The same things were measured in two ways. Each way mixes the same 5 hidden numbers, adds some noise and spreads widely along 3 directions of its own, which tell nothing about the thing.
Some things both ways: the first way, then the second way.
[-30   0  -1 -11 -12  13  -1  -6   7   3 -34]
[-27 -16   6  -6  31 -10 -47 -14   6  15  21 -13   6  -9]

[ 19  43  72  27 -17   3  -7  -9  23  35  50]
[-12  11  34 -90  26 -36   2  -1 -28  -9 -30 -11 -25  49]

[-20  36 -24  -9  17  -3  39  22  23   2  -4]
[-27 -20  -6  13   5  12 -26  20  21   9  22   3 -54   7]

[-34  70  56  24 -11  31 -29   5  -9   7  33]
[-93  25  68 -88  13  -7 -42  -5  -3  -8 -16  -7 -18  21]

[-37  67  43  27 -24  12  -5  13  -8  14  36]
[-98  15  52 -76  -1   8 -28   0 -21  -2   1  -1 -29  22]

[  3   8  51  52 -45 -34   3  13 -18  22  24]
[  -9   -2    2 -114   33   -2  -47   24  -36    8  -32   -8  -38   65]

[ 50 -38  -3 -38  23  23  -2   8  27  -9 -54]
[ 17   6  14   0  51 -33  -6   6  28  25  24 -32 -17   2]

[ 12  -7 -15 -38  17  34  -3  -4 -22 -25  64]
[ 26 -27  -3  27 -25   2  49 -22 -12   0  -8  44 -45  12]

[-19  88  -5   1  49   4  19  10  41  -8  -6]
[-35  15  19 -12   7  17 -21   9  36  -1  45   1 -65   3]

[ 56  32  61  52  -1 -19   8  -2  -7  26  59]
[  12    1    9 -108   12  -24    4   28  -36  -13  -43   -6  -54   76]

[  4  -9   2  38 -27 -40  46  31 -14  11 -10]
[  2  -5 -32 -71  33  -4 -48  52  -5  -2  -6 -15 -45  55]

[ 23   9  18 -12  23  -4 -21  -3  43  10 -26]
[ 17  11   5 -16  51 -39  -7   7  20  16  24 -31 -24  23]

[-26  13  -9  -5   0  -4   6  13   4  -1 -17]
[-12 -13   2 -20  31 -11 -55   9  16  20  24 -13 -18  11]

[-24 -17 -38 -34   1  43  14  -7 -30 -19 -57]
[-19 -49  -1  49   4  20 -64 -17  18  30  31   3  12 -33]

[ -2  13  -9   5  10 -20  17  24  10  -6 -32]
[-46  10   5 -34  35 -14 -36  40  34   3  43 -27 -47  29]

[-23  46   3  10  10 -17  22  35   3  -7  13]
[-64  19   5 -39   3  23 -11  28  24  -5  35   7 -77  20]

[ 39 -20   9  34 -11  11  10 -15 -56 -13  28]
[ 19 -53  -6 -56   2 -15 -33  25 -36   0 -55   8 -31  62]

Other things, the second way, with their names:
(367): [-48 -14  67 -78   2 -17 -14  -3 -30   8 -39   1 -35  40]
(268): [-15 -11  67   4  17 -27   8 -38  -6  21 -12  -2   5  -1]
(133): [ 21  47 -12 -70  64 -29 -24  42  19  11  28 -43 -53  48]
(182): [-13 -20 -10 -10  24   3 -42  31   1  23  33 -18 -24   0]
(35): [-55   2  15 -56  12   7 -27  16 -10   3  15  -8 -25  25]
(337): [ -78   15    5 -102   40  -25  -76   34   19  -13   13  -18  -24   42]
(370): [  8 -35   9 -49   1  -3  -7  10 -35  -2 -42   4 -25  38]
(149): [ 25 -47   6 -16   8 -41  -1  11 -42  12 -47  -4  -5  41]
(32): [-71   9  28 -66  34 -13 -63  23  14  17  28 -50 -32  17]
(341): [-14  19  -7 -44  45 -38 -21  22  28   4  26 -31 -21  23]
(12): [-44  17  74 -54  17 -33  -1 -14   4   6  -7 -13 -42  24]
(86): [-12  16  41 -32  66 -47 -38  15  29  24  24 -51 -18  13]
(382): [-73  16  72 -44  61 -44 -88 -11  38  27  20 -53   0   3]
(75): [  5   0  19 -19  13 -22  18  -5   6  -4  -3   2 -23  23]
(343): [ 34 -25   3 -25  36 -42 -18 -10 -33  23 -34 -17  33  24]
(183): [ -1  -2  31 -71  22 -24 -12   3 -19   7 -22 -10 -36  41]
(204): [ -58   54   59 -108   56  -63  -10   -4  -11  -11    0  -44   30   28]
(38): [-11 -44   7  12 -17 -15  -3  -1 -11   0 -14  16  -4  17]
(118): [  8 -13 -24 -51  27   0 -45  45   6   8  10  -8 -68  44]
(2): [  0 -19  10 -63  -2  -1   1  26 -23   5 -26   7 -65  56]
(272): [ 22 -33 -29  14  13 -18   4  46  14  11   8 -12 -37  31]
(134): [ 41 -11 -33 -11  49 -59   2  27   8   4  -1 -24   9  39]
(282): [ 42  17   0 -61  26 -28  11  17 -13   0 -10   3 -47  49]
(148): [-95  10  68 -52  -2  -9 -19 -35  -9   0  -7   2 -14   4]
(160): [ 26 -20 -14 -52  60 -40 -42  35   2  16  -4 -42  -2  42]
(191): [ 31 -60 -32  -1   7  -4 -44  10  -3   4 -29  15 -20  35]
(192): [ 37 -10 -48 -39  30  -2 -37  40  24  -1  14   0 -66  55]
(210): [ 14 -30   2 -13  28 -42 -54  -3  10  20  -8  -6   8  17]
(27): [ 27   8  -9 -75  40 -44   3  37  -5  -5 -12 -18 -24  58]
(53): [ 32 -48   3  40  19 -32 -31  22   6  39   4 -25 -17   7]
(339): [-35 -32  17  27  -9  -4 -34 -15  16  13   4  10 -22 -13]

Some of these things the first way, each followed by its name:
[ 25  25  86  13 -14  33 -34 -17  39  34 -20] => (204)
[-35   6  16 -18  -7   3 -23  26  29   4 -55] => (382)
[ 16  12  12 -17  14  15 -12  -9   8  -3  31] => (75)
[-20  32  18  34 -27 -21  27  32  -2  12  -7] => (337)
[ 27   3  38   6 -21   5  13  13  -1  10  36] => (183)
[ 48 -14  30   4  -2  21 -12 -34 -15   6  16] => (149)
[  2 -35 -32   1  -7   7  17 -16 -55 -16  20] => (191)
[ 19  -9  28  22 -28   5  -3  -8 -43  -2  44] => (370)
[ 1 56 52 22 -9 20  2  2  3 24 52] => (367)
[  3   8  29 -42   6  49 -40 -21  17  -4  14] => (268)
[ 34 -53 -23 -33  16  28   2  -8 -15 -20 -58] => (53)
[  2  -4 -19  12 -16 -32  46  36 -11   0  17] => (118)
[  3  45  35 -18   4  21  10  13  33  15  53] => (12)
[ 44 -57   0 -21  -8  -7  -2  -6  -5   1 -22] => (134)
[ -1 -10   3 -15 -13 -12  19  26  27  11 -13] => (341)
